The rows of a group lie close to one hidden flat surface of 5 dimensions, which passes through zero. Surfaces can cross.
Some rows, each with its group after it:
-42  -12  -26  -42  26  -3  35  1 -> z_100
-3  11  9  21  6  2  -14  14 -> z_159
10  -20  2  3  -38  -12  -6  23 -> z_861
-14  12  -5  -28  26  -10  27  0 -> z_100
-44  -8  -28  8  -13  -7  -5  -28 -> z_885
-15  12  -22  3  7  -27  21  0 -> z_885
-7  23  34  28  -33  12  -14  17 -> z_159
25  0  -7  -4  48  -10  -21  29 -> z_159
-19  -18  -5  1  -18  1  -12  -15 -> z_100
17  7  45  -16  13  -30  -20  22 -> z_159
-47  -6  -26  12  -22  -3  -1  -7 -> z_861
6  1  42  12  -15  18  -40  2 -> z_861
11  -8  -20  15  5  -6  -9  0 -> z_885
-14  32  4  39  -14  -29  -4  -10 -> z_337
-9  5  -9  12  20  -12  -20  -7 -> z_159
-5  1  34  -10  -30  -13  6  18 -> z_337
5  23  -11  37  -5  -6  -1  -31 -> z_337
8  25  3  7  21  15  16  15 -> z_100
17  25  0  16  -3  2  26  -29 -> z_159
-22  -9  28  11  -25  25  -37  -7 -> z_885
-3  27  33  26  -24  -17  -9  2 -> z_337
7  32  5  26  5  -11  0  -27 -> z_100
-6  -21  31  -7  -25  11  -30  -16 -> z_861
-14  -27  -38  7  -16  16  -1  -15 -> z_861
-41  21  27  7  -7  -4  -14  14 -> z_100
-49  37  24  -4  -6  -10  28  31 -> z_885
25  1  -13  31  13  -19  -25  32 -> z_885
-8  17  15  3  25  -37  -13  -17 -> z_159
6  -5  19  -9  -29  -32  4  23 -> z_861
11  2  8  -18  5  -11  14  29 -> z_337
7  -17  -17  -1  3  1  -5  -22 -> z_885
-34  -5  0  -13  -12  -11  2  -24 -> z_861
17  -14  21  -20  -12  18  1  -11 -> z_337
18  1  -1  43  -19  15  -25  -14 -> z_100
-16  -11  -19  -7  10  14  -18  3 -> z_337

New rows, each followed by its group:
1  -29  7  -42  2  19  2  14 -> z_337
-26  -29  -3  -19  11  -10  -31  25 -> z_159
-7  -20  8  21  -39  -3  -40  -7 -> z_100
1  55  12  33  29  -2  0  33 -> z_861
12  -11  13  -9  -3  29  -10  19 -> z_885
-2  -25  15  -41  12  13  -3  47 -> z_337
10  4  -11  -13  10  -27  30  30 -> z_337
30  -15  -38  17  14  39  -4  -2 -> z_861
-20  20  13  -23  27  -5  18  21 -> z_100
-1  23  2  7  15  -14  10  57 -> z_885
-27  12  33  8  -4  4  -23  -10 -> z_861
32  20  19  3  -2  5  18  2 -> z_159
-7  16  -11  -5  28  21  20  20 -> z_100
15  34  7  35  2  4  5  -10 -> z_159
-12  17  9  -27  34  -8  32  18 -> z_100
-9  22  -5  19  25  -18  -15  -15 -> z_159
-14  -6  11  -16  -8  28  7  19 -> z_885
-45  1  15  -6  -10  11  -15  24 -> z_100
-7  -16  10  -21  -1  5  -7  -31 -> z_861
53  -11  -8  -5  5  -5  12  -9 -> z_100
-32  10  -3  18  -4  17  -25  -13 -> z_861
-12  27  9  -5  36  -4  8  -14 -> z_861
1  30  2  30  -11  -24  14  -13 -> z_337
-2  32  -13  53  17  13  -18  2 -> z_159
41  -19  -14  10  -14  -5  -4  -24 -> z_100
-24  9  -21  38  -21  36  -7  -5 -> z_159
8  1  23  -18  20  -30  -12  4 -> z_159
-28  -7  23  -8  -23  31  -20  -3 -> z_885
4  -19  -15  -8  1  13  -2  -6 -> z_885
-12  -12  6  18  -43  -7  -20  24 -> z_861
-8  31  16  18  1  -23  0  12 -> z_885
-31  24  -14  16  6  -18  9  7 -> z_861
34  -21  6  -22  7  29  6  8 -> z_885
-14  6  38  -22  6  -14  -2  32 -> z_100
-24  -17  1  -22  -14  27  2  -25 -> z_885
11  -1  3  -15  10  -6  11  28 -> z_337
9  4  -22  -3  -1  -18  31  -21 -> z_337
32  -14  7  -36  -9  -30  29  15 -> z_861
35  1  -4  33  -12  4  -13  -24 -> z_100
28  6  5  6  28  10  -12  17 -> z_337
17  -20  3  -21  20  36  -12  -38 -> z_861
-8  11  -14  0  -19  -31  37  -10 -> z_337
-48  -3  8  17  6  -12  -42  5 -> z_159
-1  -6  -23  8  12  43  6  29 -> z_100
-4  -27  -21  -37  17  -7  23  -6 -> z_100
-2  -5  34  -32  18  -1  -6  -41 -> z_861
-20  21  -22  1  15  -34  41  -8 -> z_885
14  -10  16  -11  18  24  -24  24 -> z_337
-8  6  -7  -5  19  -24  5  -30 -> z_159
20  -15  -18  -29  27  6  16  16 -> z_337
-8  5  24  -24  9  -32  7  3 -> z_100
-5  36  44  1  -2  -5  12  30 -> z_885
4  2  6  -14  -2  -22  24  33 -> z_337
23  -20  -35  -13  16  2  11  -6 -> z_885
-48  12  -21  19  -9  -32  4  -24 -> z_885
-21  -7  -51  1  -2  -14  30  0 -> z_861
6  4  0  -2  14  -2  0  23 -> z_337
-30  6  -15  4  -23  -15  15  -20 -> z_337
4  0  19  -5  -24  -11  15  -11 -> z_337
-23  -33  -18  -18  11  -1  -26  18 -> z_159
17  -45  9  -30  -16  16  -9  -31 -> z_861
1  18  22  -12  -4  -17  19  -48 -> z_885
4  18  25  -12  -18  -23  25  -32 -> z_159
-4  -12  -14  -16  33  -15  -16  3 -> z_159
1  -1  -9  0  47  -20  -23  2 -> z_159
-5  -5  -44  25  12  -35  -5  -24 -> z_885
29  -1  -25  31  -13  2  -4  -43 -> z_100
4  -15  -17  -10  48  -14  -25  20 -> z_159
48  14  -9  4  35  2  24  21 -> z_861
21  14  -30  9  38  -13  21  -30 -> z_159
13  -20  20  -37  -7  11  12  12 -> z_337
-34  -9  -11  10  27  19  -41  26 -> z_337
-6  -4  34  -17  3  2  -12  -17 -> z_861
26  -9  -2  -19  -2  -42  16  -42 -> z_100
1  -22  -15  -4  -16  -17  0  -45 -> z_100
0  20  -31  32  18  -16  8  -5 -> z_337
-31  -10  -9  20  -30  8  -16  5 -> z_861
-47  18  -11  26  -8  -33  -5  -18 -> z_885
-5  -13  -25  20  -18  17  -11  -18 -> z_100
3  6  -9  12  29  -11  -14  -5 -> z_159
0  34  -9  4  34  5  31  -5 -> z_100
-20  -31  -28  -18  12  1  -4  2 -> z_159
-30  40  41  12  -10  -7  1  39 -> z_885
0  25  -4  23  3  -19  6  3 -> z_337
